There are 3 ways to turn a row about zero (a turn may also mirror it). The second row of each pair is the first, turned, with some noise. The first 27 pairs use one turn. New pairs use 3 turns, one after the other, and a turn may come again.
In the rows, zero is written as 128.
Some pairs, each with its turns in order after it:
[161 112 106 127 122 154  93 192]
[ 85 144  84 180 108 126 117 155]
j_671

[149 112 140 130 103 140 135 133]
[152 123 122 125 157 139 106 129]
j_125

[122 126 114 111 148  97 122  57]
[184 115 187 123 132 136 123 125]
j_671

[175 178 149 116 193 130 137 109]
[144 192 100 124 112 147  67 127]
j_617

[137 108 151 154 111 117 135 129]
[140 111 124 115 147 162 149 129]
j_617

[159  88  84 126 167 151 150 156]
[127  64 112 124 152 145 163 170]
j_125

[136 127  97 198 127 130 179  91]
[ 68  99 121 111 144 126  64 167]
j_125

[101 149 134 111 113  74 149 118]
[145 120 101 188 140 127 134 109]
j_617

[124  90 159 131 152 104 137 154]
[153 131 138  85 136 112 159 158]
j_125

[135 139 161 140 117 154  50 131]
[ 78 161 103  92 145 130 162 161]
j_617

[131 177 139 115 134 105 170 135]
[158 155 122 181 124 143 105 131]
j_617

[116 135 144 155 150 158 118 119]
[131 162 137  99 118 133 147 117]
j_617

[ 74 136 159 122 114 104 114  68]
[169  99 166 109 156 102 174 102]
j_671

[115 100 118  83 110 128  73 134]
[142 141 134 191 130 102 161 134]
j_671

[121 176 169 127  93 112 178 131]
[127 150 194 107 122 149  89 100]
j_125

[168  97  93 203 135 115 144 121]
[200  98 127  66 140 131 129 135]
j_617

[119 132  78 120 105 130 121 126]
[130 141 135 137  88 137 156 146]
j_671

[124  89 137 141 127 123  74 137]
[127 100 124 171 130  90 124 134]
j_671

[166 124  75 138 127 187  96 149]
[118  67  84 165 164 133 138 105]
j_125

[124  87  67 122 110 143 125 116]
[126 129 155 159  60 130 134 126]
j_671

[103 132  50 118 206  98 133 171]
[160 149 156 128 156  32  76 103]
j_617

[206  98 141 145  71  79 113 123]
[198  94  61 159 100 142  93 140]
j_671

[143 112 120  82  50 166 135 126]
[194 114 126 173 134 166  82 104]
j_125

[128 125 175 162 146 118 136  86]
[142  78 141  97 164 122 101 105]
j_671

[127 136 115 145 123 126 123 120]
[109 129 120 142 130 120 119 124]
j_125

[151  76 117 126  64 140 160 158]
[187  95 139 139 173 132  85 149]
j_125

[129 117 184 171 119  94  73 141]
[111 141  89 100 199 153 167 130]
j_617

New pairs, each followed by its turns in order:
[198 147 103 135 107 101  71 154]
[186 120 166 130  55  95 135 136]
j_125 j_125 j_125

[144 160 124 114 120 111 147 123]
[128 105  99 104 126 137 105 139]
j_671 j_125 j_125

[107 100 117 104 131  92 121 148]
[138 100 138 161 149 145 160 133]
j_671 j_671 j_125

[ 82  94 110 118 101  72 130 156]
[ 92  99 117 145  87 122  77 163]
j_671 j_617 j_671

[111 154  80  96 166 110 117  62]
[150 146 125 128  50 108  85 156]
j_617 j_617 j_671

[122 124 158 120 118 133 156 114]
[104 123 107 129 131 153 108 130]
j_125 j_125 j_125

[154  50 130 141 134 119  85 108]
[161 132  99 148 179  97 131 182]
j_671 j_671 j_125

[107 117 176 110  71  52  81  75]
[205  96 127 142 147  36 143 169]
j_617 j_125 j_125

[103 166 150 112  94 106 108 155]
[174 141 143 148  86 109 149 124]
j_617 j_671 j_125

[185 129 156 104 142  93 132 115]
[125 107  82 114 166 154 170 131]
j_125 j_617 j_671

[129 138 130 100 140  86  85 154]
[144 116 143 168 121  94 176 111]
j_671 j_671 j_125

[196 152 123 122 109 134 118  99]
[126 129 181 154  91 116  96 125]
j_671 j_125 j_671

[132 123 121 108 119 117 100 142]
[138 121 125 114 105 113 149 120]
j_125 j_125 j_125

[167 142 109 133 133 152 121 122]
[116 113 104 155 114 151 121 119]
j_125 j_617 j_617

[114 160 143 172  50 100 120 132]
[112 156 174  98 104 162 141 191]
j_125 j_617 j_671

[ 79 134 191 129 112 133 109 127]
[160 122 104 162 191 137 128 129]
j_671 j_671 j_671

[133 126 133 146 145  88 135 129]
[139 136 162 126 121 109 133 115]
j_617 j_125 j_617

[127 128 125 171 139 121 143 197]
[ 99 192 117 118 106  96 138 152]
j_617 j_617 j_617

[120 102 115 130 128 157 130 147]
[132 116 104 119 136 131 150 150]
j_125 j_671 j_617

[122 111 131 137 116 141 103 201]
[100 154 145 112 166 139 130 185]
j_671 j_617 j_125

[108 162 131 126 130 175  69 132]
[124 116 187 151  97 178 142 126]
j_617 j_671 j_125

[119 140 137  57 122 152 138 114]
[ 95  98 186 144 118 146 132 158]
j_125 j_617 j_617

[147 116 146 138 120 106  55 144]
[131 145  97  94 186 114 166 146]
j_617 j_671 j_671

[143 137 146 134 127 137 162 170]
[164 121 112 102 113  99 140 146]
j_671 j_617 j_671

[116 121  84 151 125  60 136 182]
[143 163 192 102 110 169 178 120]
j_125 j_125 j_125

[174 143  97 130 153 139 189 170]
[100 168  99 131 143 126  58 163]
j_671 j_125 j_125

[137 141 108  62  94  97 112 100]
[ 99 145  93 117 125  90 139  66]
j_125 j_125 j_617

[128 149 118 165 127 129 107  98]
[172 110 106 149 132 130 115 109]
j_125 j_617 j_617

[156 127 147 142 129 133 161 116]
[167 121 148 134 113 116 127 109]
j_617 j_617 j_125

[136 142 117 115 145 107 170  50]
[109  97  82 149  73 140 115  82]
j_617 j_671 j_671

[113 153 188 133 133 164 162  88]
[113 108 169 122  63 145 137  95]
j_617 j_671 j_617

